The same things were measured in two ways. Each way mixes the same 8 hidden numbers, adds some noise and spreads widely along 6 directions of its own, which tell nothing about the thing.
Some things both ways: the first way, then the second way.
[ -6  -4   4  -5  -6   5  -3  14  11  -1  -2  -9  11   4  -2  -3  22   2
   9 -13]
[  1   2  -6 -16   8  34   1   0  10   5 -23  -7  -2 -11  -7  34  -4  14
   0]

[-11  -5   0  10  -5  -1   0 -10   8   5   6 -10   4  -2  -1   8  -5 -15
  -5   3]
[ 14 -14   5  -1   6 -10   6   3 -32  -2  -7  19 -11   1  -3 -18   4   3
   0]

[  3  -7  -7  16   4  -8   7  -2  13  -3   2  -2   5   3  -1   8  12 -12
  -4  -6]
[ -9 -30   9 -14  -3 -16  18  19 -19   9  -3   9  10  -3  14 -16   0  22
  -3]

[ -7  -3   7   4 -10   2  -6   9  21  10 -13  -9   2 -13   8  13  10  13
  -5  -8]
[ 15   8   5 -10  -4  -2   6  -2  -8  -6  20  15 -13   1   2  -7  -5  -5
   6]

[ -4   6   5  -4 -13   1  -8  -4   8  -4   6 -10   4  -1   2  -5   8   0
   5  -2]
[ 12  -7 -10  -7   4  26  -5  -2   1   1  -2   3   1  -4  18  34   2   6
   6]

[-14   6  -2   3 -14   2 -11  -1   8 -24   4 -12  -7   3   0  -3  -3   2
   1  -1]
[ -4   6   1  -7  15  -5   9   0   3   5 -27  -8   1  20  -2  12   2   1
 -23]

[ -8  -5   2   3 -19  -7  -4   4   3  13   4  -6   4  -7  -2   7   9  -2
   5   8]
[ -3  12   4  11   6  17  -7  -7   5   1   3  -4   6   2   3  11   7 -15
   3]

[  2   3  15   0 -12   4   5  16   9   4   5  -5  -2 -14   8   8  12  21
   4  13]
[-18  -2  -3   0  -2 -22  -5  -2  15   2 -10 -13  16  18   4  -4  -2   4
  -6]

[ -6   6  16  12  -7  10   1   6   0   8  -2 -10   4   4   4  -1   0 -19
   4  -6]
[ -8  -6  -1  -7  22 -10   7  20  -1   7 -22  -2  -3  18  10 -11  13  10
 -15]

[ 17   4  19   7   5  15   6  -7  27  18  -9 -12  18  -7  -1   7  20   1
 -18  -3]
[ -3   6 -12  -6   8  22  -1   2   8  11  -2   5  15  -1  -5  12  -5  18
   8]

[  4   0   4  10   4   2   8  -9  20  -4  -4  -1  14  -1   9  -2   9  -8
   4 -14]
[  1   4   1   2  -1  -3  13  12  -6   5  19  17 -16  -8  -1 -17   6  -1
  -1]

[ -1   5   3 -20  -3   2 -16   1  -3   0   2   4   1   6   1 -28   6   7
  10   4]
[ -4 -25 -16 -13   0 -21  -8   9   1  -1 -24   2  13   2  12   1   7  16
   3]

[-10 -10  -6   0 -10 -13 -15   9   3  -6 -12  10  -2   8   9 -16  -1  11
   5   4]
[ -8 -13  -4 -20   6  -4  -8  12   6   7 -24   4  18   1  15   3   3  16
   6]

[-13 -10  -6   5 -11  -9  -3  20   4 -11  -6  10  -3  -3  -7  -6   5  17
  11   8]
[  3 -10  -4  -8   6 -14  17  10 -13   9  -7  15   8   3  15   2   8  12
  -7]

[  9   6  11   0 -27 -10   6  -9  22   3  27 -20  11 -23  12  20  26  13
  12  10]
[ -2  16  10   6  13  25   4 -11   4   9   7   4 -13   8  -3   4   1  -3
  -7]

[ -7 -11  13  22 -15   2  17   9  12  17  -6  -4   2 -20   1  36   3   4
  -3   5]
[ -4   4  -2   5   2 -21   3   4  -5  -3  10   2  -3  17 -10 -30  -1   0
  -4]

[ 13   2 -13 -10   3 -19   4 -16  -1  -5  18  14 -10 -15   3  -3  11   5
  19  -4]
[  3 -13   2  -7 -15  17  -1  -8  -4   2   6   9 -13 -20  -1   2 -14  18
  18]

[-10   1  -6   0  -6   0  -9   0   6 -23  -8   5  -8   0  -5  -9  -4  13
   6  -7]
[ 17  -5 -11  -8  -8   0  10   4 -10  -4  16  11  -7  -6   8  11  -2   6
   4]

[ -1   8   9   5   1   9   5   8  22   6  -1 -16  13  -7   5   4  20  -5
  -1  -4]
[ -9   3  -6   2   8   0   9  -1  14  13  -8  -5  10  14  21  27   7   4
 -17]

[ -7  -4  -7   9  -4   4  -9 -23  -3 -15   1  -1 -11  15 -15   1 -15 -13
 -14  -3]
[  5 -23 -19 -16  -1  -3   2  22  -7   1 -12   5  20 -11  10  15   4  17
   4]

[ 11  10   9  -4   0   9 -11  -1  -4  -2  -3   3  -9   6 -13 -15   5   5
  -6   2]
[ 19 -15  -3 -11   2   6   9  -7 -24   2   2  24 -13  -4   3   8  -2  13
  -1]

[  0  -1   2  -3  -8  -1  -4 -16  23  -6   6 -12  27   8  13 -10  18  -8
  11 -14]
[ -8  12  -1  -3  13  42  -1   9  14  11  -4   1  -8 -20  -9   9   6   6
   9]

[ -6  11   6  -3  -8   4  -9   5 -12 -18  -2  13 -19  -6  -6 -20 -12  13
  18   0]
[ -5  30  -6  15   5 -10  -3   0  17  -5   0 -17   1  19 -10   1   4 -21
 -11]

[ 10  -8  13  16 -16   2   7  -6   0  17  -2   1  -3  -6 -10  25   3   6
 -16  15]
[-19  -7  -8  -5   7 -18   3  16   7  12   2   9  18   6  -4 -28   7  16
   0]

[ -5  -6  -2   6   3   6  -1 -14  -1  12   3  -3  -4  -1 -17  10  -7 -15
 -14   1]
[ 13   7  -1  10   1  -3   1 -12 -19  -3  -6  13  -6  -2 -21   0   2 -15
  -5]

Other things, the second way, with their names:
k111: [-19   9   4   6   8  -5 -10  -3   8   4 -20 -14  20  15  -9 -17  -4   6
   7]
k883: [ -8   5   5  -9   4  34  -6  -3  14  12 -13   4 -10 -13  -4  14  -7  14
   5]
k789: [  5  24  -4  15   0   9  -9 -27   8  -6   3 -10 -12  20 -19  14 -12 -14
  -9]
k869: [  3  -4   9 -11  -1  24   8  14 -11   2  10  12  -3 -27  -3  -4   2   3
  16]
k753: [  6   8 -23 -12  15  17  -4   5  15   5 -18   1  -1   6   4  25   1  17
   0]
k81: [ -2  20  -1  17   5   0   7  -5   5   1  16  -1 -15  11 -10  -2   8 -19
 -17]
k14: [-4 11 -6  0  7  5 13 17 13 11 14  5 12 -5 22 17 19 -8 -5]
k770: [-11  18   7  -8  11  39  16  10   8  14  -9  -2  -6 -22 -22   0  -6  19
  11]
k910: [ -8 -27  -2  -5  -3  20  -1   9 -14   0   3  -1  11 -17  -8 -14  -6  23
  25]
k289: [  4  -1   7  -6  -9  18  -8  11  -1  -7  26   3  -1 -16  11  -3  -1  -9
  22]
k514: [  6  -7  -5  -9   5 -11  19   7 -10   7  -2  11 -12   9  14   0   1  20
 -10]
k790: [ -2  18   0  11   3  -6   3  -2   2  -1   1  -3   6   8 -10   0   5 -17
  -8]
k871: [-22   1  -5  17   4  -9   4  -4  12   9 -12 -17  20  15  -4  11   7  -3
 -20]
k705: [ -2 -18   0   3   7  18   6  -4 -12   6   3   2 -12   5  -1  -3  -3  19
  -5]
k666: [  7  -7 -12   0  13  25 -16  -9  -7  -7 -23 -10  -1   9 -13  12  -6  12
   6]
k539: [ 10  -5  -2  -9 -14   3   6   9  -9   0  20  13   2 -13  16   4  -6   8
  15]
k442: [ 11 -13 -11  -7  -9   8  13   9 -11  -2  15   0   3  -6  14  20  -6  14
   5]
k546: [  3 -14 -12  -6   0  -4   0  -6  -2   6 -16   1  14  10  25  25  -3  20
   1]
k791: [ -2 -16 -13  16  -8 -17  -2  -4 -11  -3  14  -3  19  14   4  -2  -1   0
  -4]
k929: [-10 -16   1  10  -5   3   2  -1 -15   0   4  -4  10  -4 -11 -19  -6  13
  13]
k7: [-10  10  10   4  -6   2   7  -2  11   2   2 -15   7   0  10  15  -2  -8
  -2]
k76: [  3   2   1   8  -7 -10  -4  -8  -5  -5  12  12 -13  -4 -15 -17   4 -13
   1]
k835: [ 13 -11   1  -3  -8   7  -2  -2 -19 -11   2   4 -13 -12  -8  -4  -8   3
  12]
k987: [ -8 -15   0   2   1  17  -4 -10  -7   2  -5  -7  11   1 -15   7  -8   9
  -1]
k907: [  1   5  10   7  -5  28  -7  -8  -7  -3  13  -2  16 -13  -6  13  -3 -17
  14]
k706: [-21 -16  -3  -3   0  -8 -18  13   9   1  -6  -7  23   5   4 -19   1   8
  10]
k979: [  2  23  -2   5   8   8  -3  -5   5   5 -19   5   4  -4 -10   8   5  -8
   4]
k489: [-13  -5 -11 -16  -4 -17 -13  13  15  -4 -23 -15  23   7   1  -5  -6  13
  10]
k294: [ -6 -12   5   6 -14  -4  -4   3 -13 -10   3  -8  15 -13  -8 -12  -7  -2
  18]
k783: [  1 -12  -2 -23   9  17  -2   9   6   3 -10   1  -8   2  11  13   0  16
  -2]
k551: [  7  -3   9  -4   2  35  -3 -23 -10   3 -13  -3  -6   1   2  27 -18  15
   9]
k678: [ -3   5  14   9  -8   4  -6 -10  -8  -9   5 -10  -5   2 -16 -18 -14  -7
  10]
k821: [ 11  -8  -2 -16  -6  27   0  -6  -2  -1   9   7 -10 -11   5  24 -11  11
   7]
k355: [ -7 -18   0  -1   6  -5   6   4  -8  15  -5  22  -7  -2  10 -11  10  14
  -8]
k665: [  3  19  -3  15  -5  16 -17 -14   5  -8   6  -3   7  -6 -19   7  -2 -22
  13]
k886: [-7  3 -1 -3  0 14  2 10  7  7 10  1  4 -6  9 -3 -3 14 15]
k324: [-12  16  13   5  -5  11   8   7  14  10  19  -1   2 -11  19   2   3  -5
  10]
k19: [  3   6 -10  -4  18   6  20  16  -6  11  -3  12  -2   1  -4  -1  11  13
  -7]
k925: [ 11 -25 -11 -13  10  -7   4  21 -20  -4   4  12   1   5  13  -9   9  13
   1]
k55: [-13 -16   5   0  -3 -11  -7   8  -3  -3   0  -7  10   7  10 -19  -2   6
   8]
k455: [ 11 -12  -7  12  -9   3  -7 -22  -9  -1  20  15 -13   4   6  12  -2  -5
  -3]
k368: [ 11   3  -4  14  -3  -6  -5 -11 -14 -12  -2  -8   7  11  -6  14   0 -20
  -7]
k494: [-14 -22  -1 -10 -21 -24  -4  10   8  -5   9 -10  18   1  23  -5  -8   9
   9]
k743: [ -6   3  -6  -7   7   5   6   6  15  10 -15  -5   2   7  20  25   3  12
  -8]
k103: [ 16  14   3   2   7   7   5 -14 -13  -2 -26   4 -25   3 -19  13  -3  -8
 -15]
k68: [ -7  -2   2   5  -7 -13   5   5   1   4  -7  -3  14  -3  13  15   6  -9
 -10]
k867: [-11  13  13   8  -5   1  10   8   7  11  28  12  -1 -10  12 -12   9 -12
   3]
k296: [  2  11   0  -3  23   9  -6   0  -3  12 -31  16 -10   8 -11  -5   7   4
  -9]
k391: [ -3   1  -1   1   8  29   8   4   3  10  -8  -2  -6 -10   2  20   3   9
  -4]

Some of these things the first way, each followed by its name:
[  8  10   3 -14 -18  -6  -5 -16  -2 -12  28   2  -3 -18 -17  -7  14  16
  24   8]  k19
[  5 -12  12  20 -18  -4  22   0  10  14  15 -13   1 -15  15  44  12   2
  -2   5]  k883
[-18  -3  11   3 -20   6  -9  18  -6  -3  -5   0   1   4  -7  -9   0   7
  12   8]  k666
[ -4   0   5  21  -1   7   6   7  14  -6 -14  -8  16  14  -1  -2   9 -18
  -4  -9]  k705
[-13   5  14   6 -18   6   9  15  14 -13  13 -19  -1 -15  15  16   8  15
  11   7]  k743
[ -9  -5   5  12  -7  -2  -6  -5   4  -5  -9   5   3   7  11  -8 -16  -2
  -2   5]  k296
[ -7   5  20   4 -16  19  -3  17 -19 -17   5  -2 -25   7  -7   1 -12  14
   0  11]  k835
[ -8 -17 -15  24 -14 -18  14 -15   6   6   6   4  -1 -17 -15  35  -1  -9
  -3  12]  k791
[ 7  4  5  4 -8  5 -6 -8  9 -9 -1 -8 -6  4  1  4  8  5 -7 -9]  k821
[-16 -18  -8  19  -7  -6  17  13  13   7  -2  -6  15  -5 -10  25  14 -12
   0   4]  k871
[ -1 -15 -22  -1 -15 -30 -10 -24  19   2  13  -2  12  -7  -6   6  18  -5
   4  -1]  k907
[-14  -9   1  21 -16  -4  14   3  23  -4   0 -10   8 -16  14  29   2   4
   2   2]  k886
[  6  14  28   8 -14  22   7   2   4  -4   8 -15   0  -3  -3   9   6   6
   0   4]  k81
[  0  -1  13  12   6  11   8  16  21   3 -13 -11   8   1  20   7  13   2
  -9 -11]  k494
[-18 -13   1   7  -5   3   8   0   5  26   5  -8  -3 -20  -5  33  -6  -8
  -8   8]  k979
[-10  -7   3  20 -18  -1  15   2  -3  -7  15 -10  -5  -4  -7  28   4  -9
   7   3]  k391
[  3  21  15  10  -1  18  -8 -23   4 -10   4 -18 -11  13   9  -3 -19 -19
 -23   1]  k55
[ -6   2  -4   6 -11   1   0   0 -12 -31  10   5 -22   2 -14   1  -7  10
  10   2]  k770
[ 13  11  14 -10   5  11  -3 -13   2  20   8  -5 -10 -13   4   4   1  -2
  -5  -3]  k489
[ 13   9   6   0  -8  -1  -2 -13   4  -6   6   3  -1   0   2  -9   5   7
   0  10]  k455
[ -3  -1  -9   3   6  -5  -7 -19   5   6  -4   5  -2  -3 -11  -3  -3 -17
  -4 -10]  k790
[  3  -3   5  -2   5   4  -8  -1  -5  16 -12  13  -4   3 -12 -14  -1  -4
  -2  -2]  k665
[ -5   8  14   6  -7  12  10  13  18  -9   3 -14   2 -15   7  10  11  13
   6   1]  k514
[ -2   8   9  10   4  17  -4  11  -7 -21 -11   6  -6  20 -14 -23  -9  -1
  -6   8]  k929
